There are 3 ways to turn a row about zero (a turn may also mirror it). The second row of each pair is the first, turned, with some noise. The first 27 pairs use one turn. New pairs use 3 turns, one after the other, and a turn may come again.
Some pairs, each with its turns in order after it:
[38 39  9 59 49 13 -6 49]
[-10  45 -40  -1  73 -21 -28  21] | q_658

[-20 -56  47  26  30 -20 -52 -48]
[ 10   6  42  64  59  32 -39 -42] | q_294

[-31 -35  27 -36  25  48 -52  14]
[-27 -36  59 -33  31  11 -19 -52] | q_294

[ 13  52 -58 -38  40   0  36 -41]
[ -4  17 -39   6  81 -44  32  18] | q_471

[ 18  57 -30 -14 -53  12  51  54]
[-10  22 -41 -64 -54 -14  45  47] | q_294

[ 16  32   2  29  26 -35  43 -55]
[-20  -3 -28 -10 -40  10 -75  27] | q_658

[  3  -4 -58   8  17  11  13  59]
[  4  17 -46  -5  50  44  38  -9] | q_658

[ 11  57 -22   8   2   3  41  51]
[  1   7  -3 -27 -40 -37  53  38] | q_294

[-43 -36  13  49 -51 -42 -20 -35]
[-28 -13  40 -45 -24 -26 -72 -27] | q_471

[ 31 -55 -24  -6 -25 -31 -59 -32]
[ 26 -13  27 -17   4 -20  -4 -87] | q_471

[-27  19 -36 -27 -31 -48  10  18]
[-16 -26  19  18  -1  75   5   2] | q_658

[ 44 -31  -8  34 -13 -23  45 -33]
[ 20 -45 -14 -32 -18 -69  -3   1] | q_471

[ 11   0 -27  -1 -51 -32   4  51]
[-14   3 -24 -31  -3  40  25  56] | q_294

[-52 -19  -1  52 -28 -13  57  44]
[-44 -48  46   8 -35  -9 -27  55] | q_471

[-23 -52 -22   1  49  18 -46 -55]
[  4 -51 -44  -5 -27 -51  12 -52] | q_658

[ 14 -25  53  -3  34   0   5  31]
[-42  -4  28  26  -3   9  36 -34] | q_294

[ 20 -38 -33   9 -56  34 -57   6]
[ 18  -8  -9  67   4 -26  74   7] | q_658

[ 17 -26 -52  27 -50  45  47  -2]
[-49 -36  24  -7 -22 -60  51  11] | q_471

[  2 -42 -20  35 -10 -53  31 -54]
[ 15   8 -56  70  37   3 -23  22] | q_294

[ 17  -2  10 -18   2 -22  14  21]
[-23  -7  -5   5 -24  18  13  13] | q_294

[11 52 31 -3  7 58 -9 30]
[ -2  49 -17  -2 -29  48  34  42] | q_471

[  2  28  53  19 -52 -45 -59  32]
[ -8 -13  71  70  49 -10 -33  14] | q_658

[-12  30 -11  -6  16  15 -51 -41]
[-38 -54 -14  -2  -3 -40   5   7] | q_658

[ 47  -7 -23  -8 -46  24  45  46]
[-23 -56   8 -14 -10   1  68  10] | q_471

[ 32 -14  26  49  25 -12  20  23]
[ 5 11 -4 35  7  9 63 -1] | q_294

[-43 -55 -28  23 -13  54   1  25]
[ 69 -14 -23 -12  16  -1  56   0] | q_658

[-20 -20 -23  52  35 -23  -2  -6]
[ 24   1  36  25  -5 -49 -35  12] | q_471

New pairs. What belongs after each?
[ 22 -34 -37 -30 -39  46 -58 -56]
[-34 -46  -7  90  30   6 -25  27] | q_471 q_294 q_658

[-52 -16  48 -56  15 -49 -36 -13]
[-28 -29 -32  58  24   1  -3  78] | q_471 q_658 q_294

[-55 -14 -51 -37  19  55 -12  -9]
[ 38  58  -2 -14 -27 -62   5 -44] | q_294 q_471 q_471

[ 34  35  36  32  18 -58  54 -60]
[  7  50 -51 -35 -62 -58 -40 -22] | q_471 q_471 q_658

[ 58  36  45 -38  31   0 -34 -11]
[ -9 -60   7 -17  20 -33  28 -56] | q_471 q_294 q_471

[-20 -40 -56  50 -15  21 -12  47]
[-68 -45  -8 -49 -44  -1  16  13] | q_294 q_658 q_658

[ 58 -29  -7  34 -26 -55  31  39]
[-12 -67  29  15 -30  28 -49  55] | q_294 q_471 q_471

[-12  32 -41 -53  60 -41  -1 -47]
[ 48  42   9  65  31  30 -25 -43] | q_658 q_294 q_471

[ 14  30  58  28 -15 -20 -40 -20]
[ 50 -18  29 -45  11  35 -28  -4] | q_471 q_658 q_658

[-25  12  50 -54   1  14 -27 -57]
[ 33  13  68 -43  26 -34 -21   2] | q_658 q_294 q_294

[ 12  14 -47  47 -49 -43  58 -40]
[  1  69 -49 -36  30  41 -46   4] | q_658 q_658 q_658

[-60 -19  13  47   9 -20  50 -28]
[-35  54   5  27  67 -34  -6 -23] | q_294 q_471 q_658

[-20 -18 -23  -2  32  35   8  -7]
[-12  30  -4   1  39  13 -25  15] | q_471 q_294 q_658

[-30  30 -45 -44  11  22  19 -32]
[ 10  28   7  58  28  -4  22 -58] | q_471 q_658 q_471

[  6  25  15 -53  42  -5  14 -42]
[  0  15  22  66 -40 -10  36  19] | q_471 q_471 q_294

[-47 -51  58  35 -35  13 -19 -12]
[-45  35  14 -19 -48 -62  34  32] | q_658 q_294 q_471

[-27 -36   0 -52  58 -35  -3  51]
[ 29  47  26 -37  57  53 -16 -17] | q_294 q_471 q_294

[ 36  13  37 -10   8   2  44 -34]
[-16  -9  14 -55   4 -35  26  -2] | q_658 q_471 q_658

[ 44  -2 -47  55  14 -42 -15  -2]
[ 63 -11 -16  -1 -10 -13   9  70] | q_471 q_294 q_658

[-54   5   4  43 -24 -56  36 -49]
[-27  19  61 -29  41  25  15 -66] | q_471 q_294 q_294

[-55 -12  24 -46  -2   3  15 -30]
[ 23  43  55  22 -32  -3  -6   1] | q_471 q_471 q_294

[51  2 28 55 15  3  5 59]
[ 13  34  46  70  36   2 -42  -5] | q_658 q_658 q_471

[ 57  54 -56 -47  10 -39  45 -14]
[-54 -40  52  20 -74  20 -44   7] | q_658 q_294 q_294

[-27  12  -4 -16  57 -19  18 -24]
[-30  46  12  15  11 -20 -40   1] | q_471 q_471 q_658

[ 29  26  32 -41 -55  25 -24   7]
[-12   6  53  28 -20  49  38 -21] | q_658 q_471 q_471

[ -2 -36  19  26  15 -47 -21   8]
[-55   3  12  26 -23   6 -19  14] | q_658 q_471 q_658

[ 13  29 -43 -46  58  29  -9  55]
[-12  22 -54  58 -24 -28  34  41] | q_471 q_294 q_294

[  1  30 -16  13  10   7  13  -7]
[-42 -13  13  -6   9   8  -4  -6] | q_658 q_294 q_294

[ 34 -33  15  53 -11  17 -32 -25]
[-12  69  20 -27  24  21  21  -3] | q_471 q_658 q_294

